The rows of a group lie close to one hidden flat surface of 11 dimensions, which passes through zero. Surfaces can cross.
Known rows, each followed by its group:
[-27 -31 -13  16 -38  22 -40  12  -5   0 -45  -7  17  28 -38 -30   4  26
 -13  -8   9   9   5] -> Z120
[-17 -11  27  -9 -40   3   1  23   2  34   7  24   9  10  39  12   5  17
  -6  23 -11  11 -14] -> Z594
[ 54  -4  23  38  26  20  17  15 -24  -3  17  14 -12 -20 -13  -1 -22   9
  23 -10  -3  11 -25] -> Z594
[  2   6   8  -3   0   3  27  15  -9  -5  -3  -3   6 -10 -17  18  -8  16
  20 -11  41  -7   8] -> Z451
[ 21  14 -12  -5  -9  16  10  25   2 -13   1  -4  -9   0 -15  -5   2   6
  16 -15  33   3  17] -> Z451
[ 19   5  23  -2 -18  10   5   5   4   4  15   3  -3  23  -8  -6   5  -8
  -5   2 -15   1 -11] -> Z451
[-10   4  14   7  -6  55 -27   0  46  55  -2  -2  13  19 -18 -35   6 -38
 -22  13 -21  13   3] -> Z276
[-29  14  16 -18   5 -21   6  -4  -6 -18  17  -5   7  17   2  15  13  -7
  -6   0 -16 -26  -9] -> Z451
[ -9  18  24 -18 -22   4 -12  -4   5   5  -3  11  30  17  -6 -26  16 -25
 -10 -13 -13 -12  -5] -> Z451
[  6  -6  17  30 -11  -5  -6  40  -3  -4  -5  29  -1   5 -10   3   0  31
  -5 -16  -9   4  -1] -> Z594
[  2  11  -7   2  20 -15  25 -20   9  13  -4  -5  -2  18 -17  21  12   4
  21  17  -3   1  28] -> Z451
[ 61  -3   1  23 -13  18 -22  -9  36   8 -15  17   3 -20  -3 -20  -6 -11
 -11 -13   0   3   5] -> Z276
[  9  -6   9   7 -18   9  17   2  -6  16 -16  -3   1  26 -43 -15  -5   4
  12  -2  11  26  14] -> Z451
[ 43   6 -21  17  16 -21 -11 -17  17 -19 -21  16   7 -32   7  -7   0   0
  -3 -24   1 -15  18] -> Z276
[-22 -12 -21  -1  22 -33  21   9 -15 -29   1 -12 -14 -36   2  18 -21  17
  -6 -20  25  -8  12] -> Z276
[  4   0  22  14   3   3  10  12   1  23  13  13  -6  -9  -7  13 -12  -4
  10  10   3  20  -9] -> Z120
[-40  12  18  16  19 -23  15  36  10   2  12  14   1  11 -33   5  -4   0
 -14 -21 -16  -2  19] -> Z594
[  7  14  35 -12 -13  -7  10 -19  34  17   7   3  18 -20 -25 -18 -16 -53
 -21 -17   9   5  -2] -> Z594
[ 14   8 -17  23  21 -12 -44  -2  20  -1  11  23 -13   6  34  12  19  -5
  -9  16 -50   7  -2] -> Z451
[ 58  -5 -13  12  13  35   8  -5  18 -19   1 -14 -18   5  -1 -11   4   6
   1  -5  -6 -28   3] -> Z594
[  3  15 -37 -47 -19  49   7  -6   9  22 -13 -31   7  -7  15 -15  10 -12
  23   9  55   6  29] -> Z120
[  2   4 -16   9  -5  53 -28  31   4  12  -7  -3  -1  17  -9 -21  11   3
   6  -2   6  10   6] -> Z120
[ 24  -4  13  -6 -15  41  12  19  33   7  16 -19  -9 -16   4  11 -18   0
 -12   2  34 -19  -2] -> Z451
[-44 -12  19   7 -13 -12  -9  17 -18  -7   5 -12   1  17 -36  28  -9  15
  -4   6  17  11 -17] -> Z276
[-27  22 -11  11  26 -27  -2  -1  20  12  -9  21   5  21 -30 -17  13 -20
  -5 -13 -35  12  41] -> Z451
[ -1  11 -13  24  32  13  -7  33   1 -11  21   9 -25  13   0   2   5   5
   1   1 -33   5   4] -> Z120
[-42  28  -4 -15  20   9 -22 -24  16  21  -3 -15  29  18  -4  25  32 -11
  17  30   3 -13   4] -> Z594
[ 53  14  13 -12 -19  20 -13 -18  22 -25  16 -16  -1  -7   0  -7  -1 -32
 -13 -12  13 -24 -23] -> Z594
[-15  -7  16   3  11  33  14  17  -9  -2  23 -23 -14  15 -24   0 -14  -5
  -4   5   3  -4 -20] -> Z276
[-17 -12  10  24   0  21 -16   4   1  17  20 -15 -27  37 -38   6  -7 -15
  -2  30 -21  37 -17] -> Z120
[-23   6  25   3 -24  16 -28  10  16  10   2 -12  17  16 -34  13   3 -11
  -7   9  18   6 -17] -> Z120
[ 21 -20  19 -12  -6 -11  25 -42  -5  -6   2 -12   3 -13   7 -12 -18 -16
 -15  -2  -9 -12 -19] -> Z276
[-14 -18 -20 -12 -25  -7 -12  -7  29  23  -2   3  -9  -2  44  19   5   7
 -15  31  -8  14  11] -> Z451
[-44  -1  30  14 -12 -11 -21  26 -38  11  -4  30  27  -5 -11  -2  -5   4
   5 -10  -1  24 -25] -> Z594
[-20  -3  13   4  -1   1  14  31 -15   4   0  17   0   3  -9  -9  -5   9
  -2 -14  -7   8   3] -> Z276
[ -2  18  21 -18  -9 -19  34  -1 -39   0  -9  17  26  24  -8   0  22  21
  36  -9   2  -9   5] -> Z276
[ 43  16 -12 -10   3  28 -12  -2  -2  -7  14  -7  -5 -10  50  30  20  19
  30  26  16 -19 -15] -> Z276
[-23  38  12 -15  18 -60   3 -15 -11 -23   4  19  24   4  12  27  25  -4
   8  -6 -17 -22   6] -> Z120
[-10  14  25  -2 -40  14 -42  15   6  20 -10  17  31  14   6   7  19   3
   5  10   9  10 -16] -> Z276
[ 26  22 -17   6  34  19 -17   3  -4 -43  16 -26 -12   9  -5  29  19   9
  24   2   8 -31 -10] -> Z451
[-25  13   0   0  -8  24 -20  49   3   8   0  13   8 -11   6  -4   6   5
   1 -10  18   5   3] -> Z276
[ 12  -5 -16  -8   0   9 -12   7 -30 -33   8  -6 -11  -1  28  -6   3   9
   4  -5  -6 -14 -22] -> Z594
[-46 -26  -3   2   3  19   2 -28   4  56 -28 -15  11  30 -26 -12   0   2
  -2  34 -12  22  14] -> Z594
[-14  -3  17  -7 -22  -8  23  49   3  -6  14  11  -9   1   6  15  -6  25
 -14 -16  13 -10   5] -> Z594
[-25 -14 -20  -5  18 -17  28 -11  15  16  17 -21 -37   2  -7  20 -19 -10
  -5  26   3  27  20] -> Z120
[  0  -3  -4  10  14  11  14  27  -9  -6  -8   1   1 -11 -19  -5 -11  14
   7 -21  20  -6  11] -> Z120
[ -7 -26  11  -1 -35  -2 -10 -37  -2  21 -34  -7  25  10 -24 -13  -5   0
  -9   9  15  11  -6] -> Z120
[-23  13 -14   8  40   0   2  28   3  -8   1   8   2 -37  -4 -16 -10  -8
  -7 -32   8 -10  17] -> Z120

New rows, each followed by its group:
[  8  26  32 -34 -28  28   9  20  29 -14  28 -20  10  13   1  15  11 -11
 -15  -5  23 -45 -15] -> Z451
[-14   2  -4 -10   5   1   4  13  19 -19  30 -22 -24 -13   5  16 -17 -13
 -22  -2  11  -9 -10] -> Z120
[ 12  -4   7  22 -15 -26  15  47   2 -21   0  20 -11 -12 -15  19 -12  33
  -2 -26  21   3  14] -> Z594
[ 39  29  19  10  30  44  13   6  -2  -4 -10  -4  30   3 -19   0  23  16
  36 -14  19 -46   4] -> Z276
[-13 -17  32 -21 -40  -3  20   1   7  37  26   6 -11   3  32  14 -18  -9
 -13  34  -8  26 -23] -> Z594
[ 38  -7  23  -5 -52   3  20  16  57   2  12  -7 -12   8  -9  26  -8   7
 -24   1  28 -14  10] -> Z594
[  9  10 -22  15  12  13 -27  19  10 -35  16 -16 -25   5 -24   0   0  -7
  -5 -11   5   2  -2] -> Z276
[  7  54  -5  -9  21  23  -9  30  17 -21  17  -3   7  22   2  22  42   3
  27  -4   3 -38  16] -> Z120
[ 18  -2  -3  -4  -9 -12   5 -31  -9  16  -7   7  -1  13  18  19  15  14
  24  32  -6  13   2] -> Z451
[  3  23   1   3  51 -20  23 -22 -19 -22  39 -13 -27  35 -11  16  11 -21
  17  14 -44   3  -6] -> Z120
[ -7  35  14 -15 -11  -7 -21  -8   3   6  16   7  13  30  12  23  36 -10
  17  25 -16   1  -8] -> Z120
[-36 -27  -8  40  40 -14 -11  -2 -11   7 -22  -5   3 -14 -31  22 -17  28
   1   6   3   5   2] -> Z451
[ 20   4  25   0   3  12  21   3  31  21  17  13  -2 -17  11 -15 -15 -30
 -20  -9 -15  -6  -1] -> Z451
[-33   0 -36 -22   0 -20 -10  -5 -22 -20  10 -12 -21  17  17  -6  10  -5
  -6   4 -20  13   2] -> Z120
[-42 -20  -7 -16 -21 -18  -4  -5 -12  11   0  -5  -5 -18   6  -7 -24 -13
 -17   4  14  33  -8] -> Z120
[ -2  15 -29 -35  -4  -3 -25 -22 -20 -28   2 -16   4  -9  40   3  18  -8
  10   7  13 -13 -13] -> Z594
[  7  -4 -14   1 -13   2 -11  14   7   6  -1  16 -11 -10  14 -21  -5 -10
 -12  -9  -8  18   8] -> Z451
[-19  -9  -2 -12 -39 -27   3  26 -37 -18   3  13 -13  16   4   5   1  24
   7  -5   8  26  -5] -> Z451
[ -1  -7  -8   8   3 -12 -12   4   1 -14   3   8  -9   5  10  -4   3   5
 -15  -6 -22  -6  -3] -> Z120
[ -9 -24  -5  15 -12 -24 -27 -33  37 -21 -13 -35  -6 -12 -64   2 -34 -31
 -44 -13  27   9  -3] -> Z276
[ 24   0  18  14 -13  28 -25   4  16   2  -9  10  17  18   0 -24  14  -1
 -14  -8 -24 -21 -10] -> Z594
[ 27   5  13 -15 -32   6  -1   6  -5 -11  -6  14  19 -14  32   3   8  16
   5  -7  21 -22 -13] -> Z120
[ 24   9  20   5 -21  11  -9  29  10 -39  14  -8  -1   1 -21  16  -1  10
 -12 -24  27 -29 -16] -> Z594
[ 18 -18  18  -8  -6 -33  31  -3 -54 -36  21   5 -17  -2  33  21 -10  29
  11   2 -11  -7 -38] -> Z276
[ 13 -23  16  -3  -5  11  14 -13   6  -3   5 -23   2 -34  -4  -1 -33 -10
 -20  -7  31 -15 -21] -> Z276
[ -5 -20   7  22  10  15  10  19   8  31   7   6 -18  10   2   7  -9  15
   0  23 -18  20   5] -> Z276
[ 19  15 -19 -11  -5 -10  -9  -5 -19 -10  -8  19   4 -12  25 -11  15  -1
  22  -9   2  15   5] -> Z451
[  3  10   7   5  30  27 -19  -8   1 -19  -1 -18  21 -17 -15 -20  -3 -22
 -10 -23   1 -36 -22] -> Z451
[  2  15   9   2  12  25  -6   4  20  -7  -2 -21  14   0 -21  10   8  -1
   2  -4  23 -33   2] -> Z451
[  0 -21 -10   5 -35   5 -36  14 -53 -15 -13   7   2  -1  27  13   1  41
  21  12  18  17 -38] -> Z594
[ 11  -8   1  27  20  11 -34 -21   9   7  -3   3   3   1   5   1   5  -4
  -7  15 -34  -6 -18] -> Z451
[ -4  -9   4  30  36 -46  22 -23   1   1 -30  14  18  -9 -26  16  -3  27
   2 -13 -12 -18  27] -> Z276
[  0  16  27 -22 -14 -23  23 -16   5  27  -6  25  28  -6  16 -10   8 -19
   1  -5  -8   0  11] -> Z451
[ 27 -22  13  10 -13  16  27  14  -4   8  21  -5 -29   0  14  22 -19  23
   4  21   3  10 -14] -> Z594
[ 20  19  19   4  17 -31  23 -17 -21   7   2  31  12  -2   0  -6   7  -9
  24 -10 -23  11   3] -> Z451
[  8  12  -3 -17  -4  -1  -5  12  18 -13  22   1 -10 -18  49  19   4  -5
 -13   4  -1 -20  -9] -> Z451
[-40  -3   7   5  -1   9 -35  13 -40   4  -3  12  21  17  12  -8  17  15
   9   9 -28   5 -27] -> Z594
[  1  17  11   9 -10  -2 -11  37  17  -8  15  15  -4  12 -12  -6   7  -9
 -13 -19 -14   1   3] -> Z451
[ -8  14 -25 -17  25   6   6  -2 -30 -28  -5 -25   3 -22 -11   7  -3   5
  28 -16  45 -11   4] -> Z594
[  2  15 -10   4  33   3  24  32  -8 -10  17   4 -15  -3  17  24   8  27
  18  -1  -2 -20  14] -> Z594
[-30   8 -12 -16  -2 -10 -17  11  15 -22  -4 -10  11  -9   3   4   5  -5
 -21 -19  15 -25   6] -> Z120
[ 24   7   3   4   7  10  -9   2   4 -23  15  -6  -9   2   4   3   5  -4
  -4  -3  -9 -14 -14] -> Z594
[ 40  11  21 -12 -22 -14  18  -7  20  18  19  13  -5 -33  31  36 -10  -9
  14  17  27  15  -6] -> Z594
[-17  -5 -16   0 -15  -4   7  15  31  27 -15  -2  -3   0 -10  29   2  25
   6  17  34  14  39] -> Z451
[-17   8   0 -15 -33  16  -2  30   5  -8  -2  -8   0  18 -27 -14   3  -5
 -10 -17  22   2  12] -> Z451
[  1 -18 -14 -28 -50 -40  21  10  15 -30  -6  -4 -19 -18   3 -20 -22  -4
 -36 -36  26  -1  23] -> Z594
[ -9   9  46  -6  -3  11   5 -17  23   6  26 -14   7   3 -42 -27 -20 -67
 -33 -13 -11   1 -28] -> Z594
[ 18 -17   1   9 -23 -16  -8  -4 -21 -11   4   1 -14 -10  -1  19 -18   7
   8  10  18  29 -21] -> Z594
[-19   3  13  17  19  25  -9   3 -18  38  -8   0  19   8  -8  29  13  23
  38  34  11  13 -10] -> Z594
[  5   8  11  17  21  13  20  39  -1  -1  13  11  -8   5  -1  17   5  28
  10  -4  -5 -16   7] -> Z594
